There are 4 ways to turn a row about zero (a turn may also mirror it). The second row of each pair is the first, turned, with some noise. The first 36 pairs use one turn. New pairs use 3 turns, one after the other, and a turn may come again.
Known pairs, each followed by its turns in order:
[ -7  15   6  -1   0  11 -20 -18]
[ 8  2  6 14  4 19 11 17]	M

[-17  15  -7  -3 -12  -4  13   3]
[ -4  -4  -4  12  -9  -2  10 -22]	C

[-29   3  -6   7  -6   8 -15  17]
[ 17 -15 -11  -7   9  21  -6  17]	S

[-17 -10  11  36  23  21 -28   8]
[  1  -6  -7 -10  53  14  21   5]	M

[-31   5  15  -6   8   8  -3   3]
[-10  -4  -8 -11  -6  19  28   6]	M

[-15  -7 -14  -4   6   3   4   5]
[  5   0  -6  -7  -1   7   5 -21]	M

[-15  20  22  13  -3 -11   3   2]
[  6   5  19  -9  19  -8   2 -23]	D

[ 7 -1 15 49 -9 43 29 -7]
[ 30  39   8  -5  -8  36 -36 -19]	D

[-28  -5  18 -20 -14   9   0 -18]
[ 33  -5 -10 -14  12 -21 -21  -6]	S

[-12  -3  19  -8  10   1  -1   0]
[ 7  1 15 16  4 -6  9 -3]	D

[  2 -10  -1 -14 -17  -2  49  42]
[  1  15  -6 -13  -9  44  -5 -48]	S

[-49  12  24   8   4   2 -40 -15]
[  8   5  -3 -23   6  39  39  32]	M

[ 15  -8  45   1 -11  10  12 -18]
[41 13  4 11 26 18  7  8]	D

[ 19  15 -11   2  -6 -25   7  21]
[-31   0 -14 -16  17   6   0  -4]	D

[ -6 -15  11  -3   6  26  14 -10]
[  9 -20   1  -3  11 -13   7 -26]	S

[-49   9  27   3  -4  -6  -3   0]
[53  4 10 -8 16  5 -9 10]	S

[ 16   9   8  -8 -17  26  12  12]
[-33  -3   6  22  -4   7 -15   0]	M

[-12  12 -44  20   3   0   3   8]
[ -5   9   8 -13  -9 -33  -7 -33]	C

[ 49   8 -14 -47  15  49   9   0]
[12 74 21  9 17 22 11 13]	C

[14  0 -4 -4  4  0 17 -3]
[ -3  17  -1   9  -3   5 -10  -2]	C

[ -6 -20 -22  -1   5   1  13  12]
[-23  11  14 -18 -16  -2  -6  -6]	C

[ 12   0   9 -18  26 -23 -18  13]
[-13  28   2  27  25  -1  -5  10]	S

[ -8 -12  12  12 -15  -3  -1  18]
[  8 -23   8  -8 -16   9  -3   4]	C

[ 17 -14  -4   0  -6 -42   8  -5]
[ -8  10 -31  -4  26 -22   8   6]	D

[-10 -16  16  12  -7 -15   8  -3]
[ 20  13  -4 -11   1  -1  17  -5]	S

[  8 -49  -6 -20   3   3 -13 -13]
[-18   2 -39 -12  23 -27  13  -7]	S

[ -4  -2  -6   8   9 -11  -1   7]
[-4  6  7 -1  7 11  8  8]	S

[  7  44   7 -36  15  25 -24   4]
[ 29  31 -16   2  25   4  48   0]	C

[  0  -9  20  14  -3 -24   4  14]
[ -8   0  -8 -25   3 -22  -4  15]	M

[ -5  12   7 -10   0   3  -5 -17]
[  6  -2   5  10 -14  10   7  13]	M

[  5 -11   9   2 -12  -2  12   8]
[  1  -7   8   5 -15  12  -7   5]	C

[-25  27 -37   1   4  -3  -9  33]
[-44 -21  18 -18 -14 -10 -14 -18]	D

[  6 -23  24   2  -9   3 -10 -19]
[ -4 -13  29  -2   5  -8   3  21]	M

[-30 -10 -14  -1  23 -49  -5 -13]
[-15   0 -11  10   1 -60  17 -20]	D

[-30  17 -33 -22 -23  16  48   5]
[-23  17  16  19 -30   9  25 -54]	C

[-29  11 -18 -39   9 -30   4  11]
[-29 -41   0  14   8 -33   6 -11]	D

New pairs. What belongs after each?
[-35 -10 -21   1  49   4  10  -7]
[ -8 -30  10  15   7  -4 -34  42]	M M C

[ -9   3 -13 -31  14   0   1 -30]
[-16 -11 -19  12 -22  13 -23 -13]	S D C

[-12  -6   4  49 -10  15  -2   9]
[ 29   1 -28  14   7   6  -3 -37]	M M D

[  3  13   9   7 -11  -1   9   9]
[ -5  -6 -14 -13   5  -6 -15   6]	D S C

[-39  17  -1  -2   7  -9  14 -25]
[ 21  11 -31  18   0  15  -2  31]	C M D

[-49 -17 -13  27   1   3   2  -9]
[ 12 -30   8  13 -19  28 -36  -6]	S C S

[ 45 -20  24  21 -22  25   0 -33]
[-13 -55  39 -19  20  -6  -1 -17]	D S C

[ 37  24  10 -13   3   5 -13   9]
[ 20 -22  36   2   0  -2  18  -6]	D S M

[  8 -30  -2   8   7  -3  -1  23]
[ -3 -12 -16  -7 -11 -20   4  24]	S D S

[ 4 -9 14 29 -1 -2  9 -3]
[  7  -7 -23  12   2   2  13 -16]	M S M

[-15 -40  -7  30   2 -20  -1  15]
[ 19 -36  20  13  30  21   5  -6]	C M D

[ 49   8 -14  15  -3 -20 -13 -12]
[ 25  -9  15   2 -24  43  18   2]	M S S

[  5  -3  11  19 -23  -8  13 -15]
[ -4  -9 -15  -3  -3 -15 -19 -25]	C S M

[  6  37  -1   5  13  -9   4 -11]
[ 35  13  -5  -7  11  19 -11  -6]	C S S

[  8  -5   1  -6 -15  10 -16  17]
[ 10 -14   1  10   1  14 -18  15]	C S M

[  3 -18  10  25  -6  22  -2  22]
[ 31 -10   2  17   1 -19  -5  20]	S C S

[ 44 -43 -14  -5  24  14 -11   2]
[ 11 -15  31  10 -31 -11 -21  46]	D C M

[ 15 -11  -5 -32  -3   4   1   7]
[ -8 -10  13  -5 -22 -17 -19   0]	C M D

[-31  -3   3  15   7  -3 -19 -29]
[ -5 -11 -11 -17  21 -28  10 -19]	S M D

[-41 -49   2 -16  13   0  18  10]
[ 44 -21  16  26   3   4 -38   6]	C M D

[ -3 -18 -10  21  12   3  10  -6]
[-16   7 -10 -14   5   1 -21 -10]	M D D

[ -3   1   2   4  10  -2  -1 -16]
[  7   6  -5  -2 -13   4   8  -9]	C C M

[ -8  -2   6  15  16 -22  -2  20]
[ 15  -3   4  17 -15 -24 -15   2]	C M S

[-8 26 22 11 17 -1 21 11]
[ 21 -17   9  -9  25 -23   5   3]	M C D

[-9  7 31 -5 17 -6 -9  7]
[11  0 12 13 25 19  3 -3]	D C M

[ -9  17   1 -16 -18  -3   5   8]
[ 18  15  10 -15 -10  -6   9   6]	C C D

[ -9  11 -36  -3   3  27  24 -38]
[ 49 -14   6   1  17  -2  20 -33]	C C M

[ 49  13 -28 -25  -1  14  -7  49]
[ 37  13  20  30  -5 -29 -55  -6]	C C C

[ -4  10   7   2  23 -49  -9   2]
[ 10  -9   1 -18 -33 -31 -18 -13]	D C D

[  8  -3 -32   6   0 -49  32   1]
[  6  33  23 -45  20   6 -17  17]	D C S

[45 -7 22  1  1 -2 10 -9]
[-11 -23  11 -17  -1 -15  25  24]	D M S

[ 13  13  -4 -15   7 -13  26 -19]
[ 29  -4  10  -1 -10 -20   7  14]	C C M

[-24  -5 -23   5 -22 -10 -41 -34]
[-46  11   1  38 -17 -17  -2 -21]	D D D

[  4   0  -1 -13  23  24  -9   7]
[ -7  10  14  -7  12   9  12 -27]	S S S

[-10  -5   4  10 -23  -2 -10   6]
[  5  10  17  -4 -10  18  -9  -1]	D M S

[  8  -6  -5  13 -31  11 -23  13]
[ -2  -4 -35  20   8 -10  18  -9]	C D M

[-49  -1   0  38  -1 -49 -21  -1]
[-32 -14  -1 -53  -9  40  26  25]	D C S

[ 6  2 13 26 -4 -9 -3  3]
[ -6  13  -4  -4  -4  11 -27  -5]	M C S

[ -4   4  -9   1 -10 -23 -21 -49]
[  6 -21   5 -33 -34  -2  16  28]	M S S

[  2 -13  26  -7   0   6  14  13]
[  9  27  -1  13   9   9 -12  -5]	D S D

[ 18 -25  22  -5 -18 -49   8  -7]
[ 40  16 -10   3  12 -37  13 -24]	M S C

[ -1 -38  20   2  -5  -1 -10   6]
[ 17 -20  20  -5  20 -17 -15  -5]	D D S

